The rows of a group lie close to one hidden flat surface of 8 dimensions, which passes through zero. Surfaces can cross.
Known rows, each followed by its group:
[  3   1  23  -5 -11 -11 -24  -5  17 -29 -14  -3 -14  13  -8  -6]
Z
[ 30 -12  11  -5 -14 -21 -51  10 -13   4   8  -6  31  10 -10  13]
W
[-19 -20 -22 -13  14 -23   8   4  14   9 -18  -5  19   9 -18  -2]
D
[ 17  11 -48 -11  -7 -26   0   4 -37  -1  -9  -4  50 -24 -21   4]
G
[  3  20 -30 -12 -28 -15 -38  -6  -1   1 -11 -28  27   4 -18 -36]
J
[ -6   8   2  13 -14  -2   8 -13  11   6  -8  -9  -5   9  -8 -12]
B
[ 13  12   8  22  -9 -12   1  -9  15  11   2 -12 -23   0   3  10]
D
[  9   7  12  -3   2  -4   4  -4   5   3   0  18 -11  -8   1   7]
B
[-26 -27   2 -17  40  -5   3  24  22 -26 -13  -9 -23   1  12  22]
D
[ -7  -4  25   5  11 -45   5   4   4  39 -15 -13   9   7 -13   3]
J
[ 14 -11   3   6   3   5 -17  18 -42  19  17  16  34 -13  -6  22]
G
[-16  -1 -23  -2   0  22  -3   2   1   0  -2   2   4  -9  -5  -6]
W
[  4   5 -33 -26 -10  -9   2 -12   4  -5  -6   8  28  11 -11 -26]
D
[ 10  15   8   9   1 -23  16  -8  13  -9 -12  -8 -23  -7   3  13]
D
[-18  -5  -8   2  -1  12  -1  -1   7 -12  -6 -24  -4  10   2 -20]
B
[-42  18   3  27  -5  73  34  -3 -42   2  16 -13  -7 -22  30 -31]
B
[  9   0  23   5  11   8  29   0 -10 -30   5  20 -18 -11  17  27]
J
[  9 -11 -12  29   2   6 -20 -11  46  45  24 -12 -34  14   3   9]
W
[  5  -9 -23 -17  13 -15 -11   6  21   7   1   6   0   5  -3   8]
B
[ 24  -5 -18  -4   4 -19 -33   8  34 -17   1  -8 -24  -3  -3  37]
W
[ 24 -21  38  28   7  -5 -20   2  27  19  21   5 -32  17   5  42]
J
[  5 -13  -5   4  11   1  -7  12  -9   1   8 -12   2   4   6  17]
B
[ 6 -3 -4 -7  9  3 -8 12 -7 -9  7 -5  0 -4  8 12]
Z
[-13   7 -17 -38 -10   2  -7  -4  10  -3 -17  27  17   0 -17 -31]
B
[  0  13 -35   5   1  10  12 -15  19  29  11  -2  -7   0   6 -17]
G
[-13 -22   6  -8  16   2  -1   5  17  -7  -2   0  -4  12  -1   1]
W
[ 11  -5 -21 -13   3  -8 -20  17  -8 -23   1 -22   8   0   6   9]
Z
[ -6   2  22  17   4 -16  27 -18  35  -6 -14  -3 -36  11   2   1]
J
[ 15  -4  25  10   5  11 -26  19 -15 -15  13   0 -13 -11  11  31]
G
[  0 -20 -10   1  11  -2   9   6 -12  33  14  19  28   2 -10  12]
J
[-17   6 -20 -15  -3  15  11  -2 -12  -5  -7   4  19  -8  -3 -27]
B
[-18  -3   3   5 -21  -3  -8  -9  16 -10 -21  -5   4   6 -27 -13]
W
[-13  -9  16  17  -6  14   1 -11  20  16   4   0 -17  13  -3  -5]
J
[  3  -8  -6   4  -1 -26   0 -20  44  16  -7   0 -14  22 -17  -4]
Z
[ 26  17   2  16 -24  -7 -29  -6  -8   9  11 -10   5  -2  -4  -2]
J
[ 13 -14 -38 -16   0 -14   8  -5  -4 -12  -2  17  31   5 -14   7]
J
[  4  -6 -14   4   5  30 -10  20 -33  14  21  19  12 -26   2  25]
W
[  0   5  13  21  -8  27  -6   0 -19  18  18   1  -2  -6   9   1]
Z
[-19  -4   7  -4 -10 -12  11  -3  -8  -9 -22  -3  25   7 -23 -19]
D
[ -8 -19  -7   8   5  16  -6  10 -24  26  14  10  28  -4 -11   8]
G
[ 27  18 -33 -35   4 -20  -8   8  -5 -25  -1  -2   9  -8  16  -4]
G
[  0  -8  -2  -7  14 -10   3   6  13  -6  -4   1  -9   3   3  11]
B
[  5  24 -34  13 -14  12  18 -16 -11  34  14   1  12 -16   5 -18]
G
[-10   0 -21  21   0   3  12 -16  38  21  -2  -2 -23  -4 -12   6]
W
[ 36  35  19  18 -12  -5  -3 -10  16  -6  13  -9 -47  -6  28  15]
G
[-11  -6 -33  -4  17  34  -9  -2  29  43  20  17 -19  -2  12  -6]
B
[-10  -4 -41 -20   6  -1   0  -8  26   0  -6  -3  -1  10  -4 -20]
D
[  0  11  18  -5 -10   2  20 -13   2   8   1   9  -4  11   8 -21]
G
[-26 -11 -13   0   0 -16  30   6   2 -19 -22 -49  13  10   1 -10]
Z
[ 23  -3   9  -2   5 -38   1  -4  14   8   0  -8   1  19  -1   7]
W
[ -6 -12 -50  -3  23   9   9  24 -12   2   9 -41  11  -5  22  10]
Z
[ 32  19   0  16  -4 -16  -2  -8  -7  20  19  -7  -5  -5  14   9]
W
[  9  -6  16  25   4  -2  14  -4   3  29  13   3 -11   3   4  20]
Z
[ 20  -2  -3   0   7 -28  10  -2   7   5  -2   8  -1   4  -3  17]
D
[  0  -7  -3 -15  16  -8  11   6  -2  -2  -1  11   3   3   7   6]
G
[ 15 -14  -9  17   4  -9 -15  -1  19  32  15  -6  -5   9  -3  15]
Z
[  6  15   1  10 -15  14 -15 -20  16  22   5  16 -12   3  -8 -16]
Z
[ 22 -19  11  -6  27 -26  25  13 -18   4   8  33  10  -7   5  41]
D
[ -3   3  14  -5  -6  10  -4   4 -12 -29  -4   5  -3   1   2  -2]
J
[ -8   3  11   1 -11  -6   7   1 -26  -6 -12   0  24  -8 -13  -7]
D

New rows. What belongs after each?
[  1  -6  -7 -10  15  -6  12  -4  13   6  -3  19  -4  -1  -4   5]
Z
[ 24  15 -14 -22  -2  -2  -7   2  -5  -3   8   4   2   1  21  -8]
G
[ 31  11   1 -10  10 -24  20 -10  32  15  13  12 -29  16  27   4]
G
[  4  14 -12  -6  15  -7  -6   6  17  -2  -3 -18 -28  -8  18   3]
J
[ 23  36 -34   2 -14  -5 -15  -1 -10 -22  -2 -20  -8 -29   7   6]
G
[ -2  13 -36  -2 -19 -16 -28   1  -7 -32 -23 -28  18 -15 -29  -5]
G
[  4  -6   7  23  -6  13 -12   4 -19  30  20  -7  12  -2   0   9]
Z
[ 21  15 -24 -26 -13 -18  -3 -10   4   5   1   4  18  11   5 -26]
G
[  6   7 -28   2  -2  23   3  -1 -21   9  14  10  15 -11   5  -2]
J
[ -9  -8  -6  -1  19 -10  19   1  32 -10 -13   1 -25   1  -1  17]
W
[ -3  -7  14   0 -11   6 -22  -2  14   2   1  -5  -6  19  -5 -14]
G
[-11 -10 -29 -26  12   4 -18  17   9 -28  -4 -24  -1   3   9  -7]
Z
[-30 -10 -20  -1  18  19  -4   8   0  47   9  -5  10  -2   2 -22]
J
[ 0 -3 18  2 -3 -9  1  0 -8 -4 -4  0 13  8 -4 -6]
W
[ -6   8   7   4  -9 -10   7  -6  -4   9 -10  -7  14   0 -13 -14]
J
[ -5  -4  -6   1 -12  11 -31  -7  18  15   7 -20   0  23  -1 -31]
W
[ 22  -6  19   9   2 -19 -17  24  -8 -31   6 -45 -14   4  22  38]
Z
[-11  17 -23  -8  -1 -10  -3  -8  22  -2 -15 -23 -13  -2   1 -21]
J
[ -7  -4 -22 -27  14  39 -33   4  36  46  20  47 -21  -1   7 -12]
B
[ 14  24  25  32 -34 -22  21 -18 -15  -4 -15   9   5 -19 -26  19]
W
[ 14   8 -21  -1   5  14  -8   1  11  -9  15  -3 -22  -8  18   9]
J
[ 21  13 -39   9 -11 -39  20  -2 -11  12  -2 -35  26  -5  -6   6]
Z
[-17 -18  28  20  15  37  -3  20 -23 -24  16 -25 -18   0  27  18]
B
[  7  42  11 -34 -34   4 -20 -15  10  -6 -18  46  -3 -15 -13 -33]
B
[ 28   6  16  14  -8  -6 -32  10  -2 -12  10 -10 -19  -9   8  28]
G
[-24  -9   5 -17   4  10   2  -2  11   3 -10  17   8   8 -14 -20]
B
[-11 -12  16  -5   4 -25  31   4 -14 -35 -23 -12  13   5  -7   4]
B
[ 10  -1  21 -12   3 -43  12  -9  16 -14 -13 -17   0  30   2 -20]
W
[ -7 -20   8  23   2  16 -18   3  21  29  18 -19 -16  16   6   9]
Z
[ 47   6   6   4 -14 -14 -32  -2  -5  10  25   8   3   4   3  20]
D
[-15 -27 -30  -8  -1  42  -3  -9  33 -28   5  11 -13  18  -1 -10]
J
[ 10  12 -10   7  -7   2   9   8 -29   3  10 -16  11 -16  12   8]
Z
[  4  30  48  32 -10  31   0   0 -19   4  13  -2 -37 -19  28   8]
J
[ -2   1  22   5  19 -32  71   6 -28 -20 -20  -3  11 -14   8  25]
Z
[  3   8  -3  -7  10  10  -4  -5   1  17  24 -16  -4  20  33 -37]
W
[-12 -14   7  29  -9  -2  -8  -4  28  22   4 -43 -16  24   2   2]
Z
[-11 -13  19  22  14   5  16  -1  19  -8   1 -20 -37  11  14  13]
B
[  9  16 -12  -8  -4 -11  -7 -16  12  11   5 -28   0  24  16 -44]
W
[  0  -3 -13  20   1  14 -17  -5  14  50  21  -8  -7   6   0  -4]
J
[ -6 -21 -51   4  17 -22  -2   1  29  13  -9 -15   3  -1 -19  17]
G
[ -1  -8   6   5   0  -2 -24   3  10  15   7  -8  -1  10  -6   1]
J
[  4 -10  -9 -26  18 -24 -20   2  48 -23 -12   5 -25  16  -4   8]
Z
[  6  27  -2  -7 -16  23 -20 -12  29 -18   4 -20 -42   7  22 -28]
G
[-20 -38 -12 -18  33 -17  13  17  26 -12 -10 -15  -1  18   0  15]
Z
[  4 -12  27  -5   5  21 -46   9  24 -19   9  12 -35  10  12   8]
Z
[ 14 -14 -21 -35  20 -25 -13   7  12  -9  -9  30  15   3 -17   9]
Z
[ -1   8  10 -16  16 -21  -7  17 -12  -4  -9  -9  -2  -9   8   7]
J
[  7   9  51  13 -33   8  -1 -18   0  21   9   7  -2  25   4 -23]
G
[  8   6  35  -3 -10  14 -34   3  -7  -6  16 -21  -8  25  29 -33]
W
[ 43   7 -39  10 -21 -32 -23 -13   6  27  13  -2  23   6 -21  11]
J
[ 12  24  17  34 -32 -32  31 -15 -14   0 -10 -44   5   0  -3  -1]
Z
[ -3  12  22  25  -5  -8  23 -17   6  22  -3   0 -11   0  -2  -2]
J
[ 21  36  10   9 -19  -6   4 -14  -7   3   1  10 -12 -17   4  -3]
B
[-31  -9   3 -20  11  -4  25  -3  11 -23 -22  -1   6  14  -5 -25]
W
[ 28   4 -23 -34  -5 -22 -14   4   1  -4   6   1  20  12  11 -13]
G
[ 10   7  -1  22  -7 -12  15  -3  -3  13   5 -26   0   0   5  10]
Z
[-20 -13   5  -8  19   5  27  -4  15   2  -5   9  -9   7   6  -3]
G
[-11  20 -47 -10  -3  16   3   3 -16 -17  -5 -12   8 -26   5 -15]
G
[-11  -8  -9   6   3 -11  19  -2 -12  -3 -11 -15  21   6 -12  -6]
B
[ 19  13  10  -3  -7 -24   1  -9   6   4  -9  16  -4  -3  -9   9]
B
[ 21  37  -6   2  -4 -16   6  -4  -1  -7  -4 -16 -25 -22  20   5]
J
[  5  32   6  -3 -35   9   5 -16 -22  -1  -1   1  16  -1   2 -38]
G
[ 16   0  -6   6   1  -8 -25   6   9  -1   6 -17 -14  -5   6  19]
D
[ -1   5  -5 -12  10   0 -41  23 -10  12   6 -22   3 -10  11  -2]
J
[  8  10 -14  -2 -16   0 -38   9 -33  34  11 -15  37  -9  -8 -16]
J
[ 20   7 -34   8  31  23  -4  16   3  -2  33 -17 -41 -23  48  32]
B
[  4 -18  11 -12  13  -2 -15  13   0   8   3  17   8   7  -4  17]
B
[  9   1 -25 -20   4 -21   1  -2  12  -8  -7  -6   4   6  -1  -4]
G
[ -5   1  23 -27   1  -2 -14  -2  12 -42 -22  35 -11   2  -7  -9]
Z
[-13  -4   8  -5  17  -7   9   3   8   5  -7  -6  -8  -1   2  -1]
J
[ 30  13  19   1  22  -1  19   8 -24   3  18  46 -13 -30  18  42]
Z
[-10  -9 -11 -10  25  22  33  -3   1  15  12  28  -6  -1  15   0]
D
[  0 -42 -19  -9  12  27  31  -1  -2 -30  11  47  14  13  -6  19]
J
[ 21 -11   4 -42 -10   1 -37  17 -34   8  17  14  52  19   2 -19]
G
[ 15  35  -5 -11 -14  22 -18  -9   9  13  11  28 -23 -23  10 -10]
B
[ 23   7 -32  -7  -4 -29   3 -11  -3  23   2  17  24  -6 -17   2]
Z
[-40  15 -13   9   2  49   4   2   0 -37 -10 -19 -30 -23   9 -16]
G
[ 16   8   7   9 -10 -25  -8 -19  24  12  -1 -17 -13  22  -1 -13]
W
[  3  18  21  -6  11  19  33   9 -46 -16   5  39   2 -34  19  13]
Z
[ -1  -8 -25   1  -4 -37  21  -6  -7  -4 -18 -23  33  10 -20  -8]
B
[ -9 -26  -1   8   1  28   4  -7  10   1  13  19  -2  13  -4   6]
J
[-15 -10  12  -2   1  25 -13  -5  -5  28  20 -11  14  28  12 -41]
W
[-13  13  12 -16  -5  20   2   6 -22 -28  -8  18   4 -11   6 -14]
Z
[  0 -46   7   4   2 -43 -14  13  18  11  -9 -33  25  35 -23  17]
Z
[-23  17  -9   3  -4  17  40  -1 -22 -14 -13 -13   7 -15  11 -19]
Z
[  4  -1  17   2 -20   6 -16  -3 -29  38  12  33  45   2 -21  -8]
B
[  1  14   8  21   2  31  32  -6 -14  10  17  15 -22 -19  21  11]
J
[ 13  15  -4  13 -29  13  -3 -17  -1  -7   4   0  -2  -2  -2  -9]
J
[ 10 -11   4  -3  -7  -1   3  -4   4 -23  -1  14   1   8  -6  11]
J
[  3  28  38   3 -11  30  18   2 -34 -20   7  12 -12 -16  26  -8]
G
[ 18  20 -35 -37  -2  -1   5  -5   1   0   7   4   9   1  20 -31]
G
[ 11   3  20 -22  -3  -9   2   7  -8 -24  -6   6   3   8   9  -4]
G
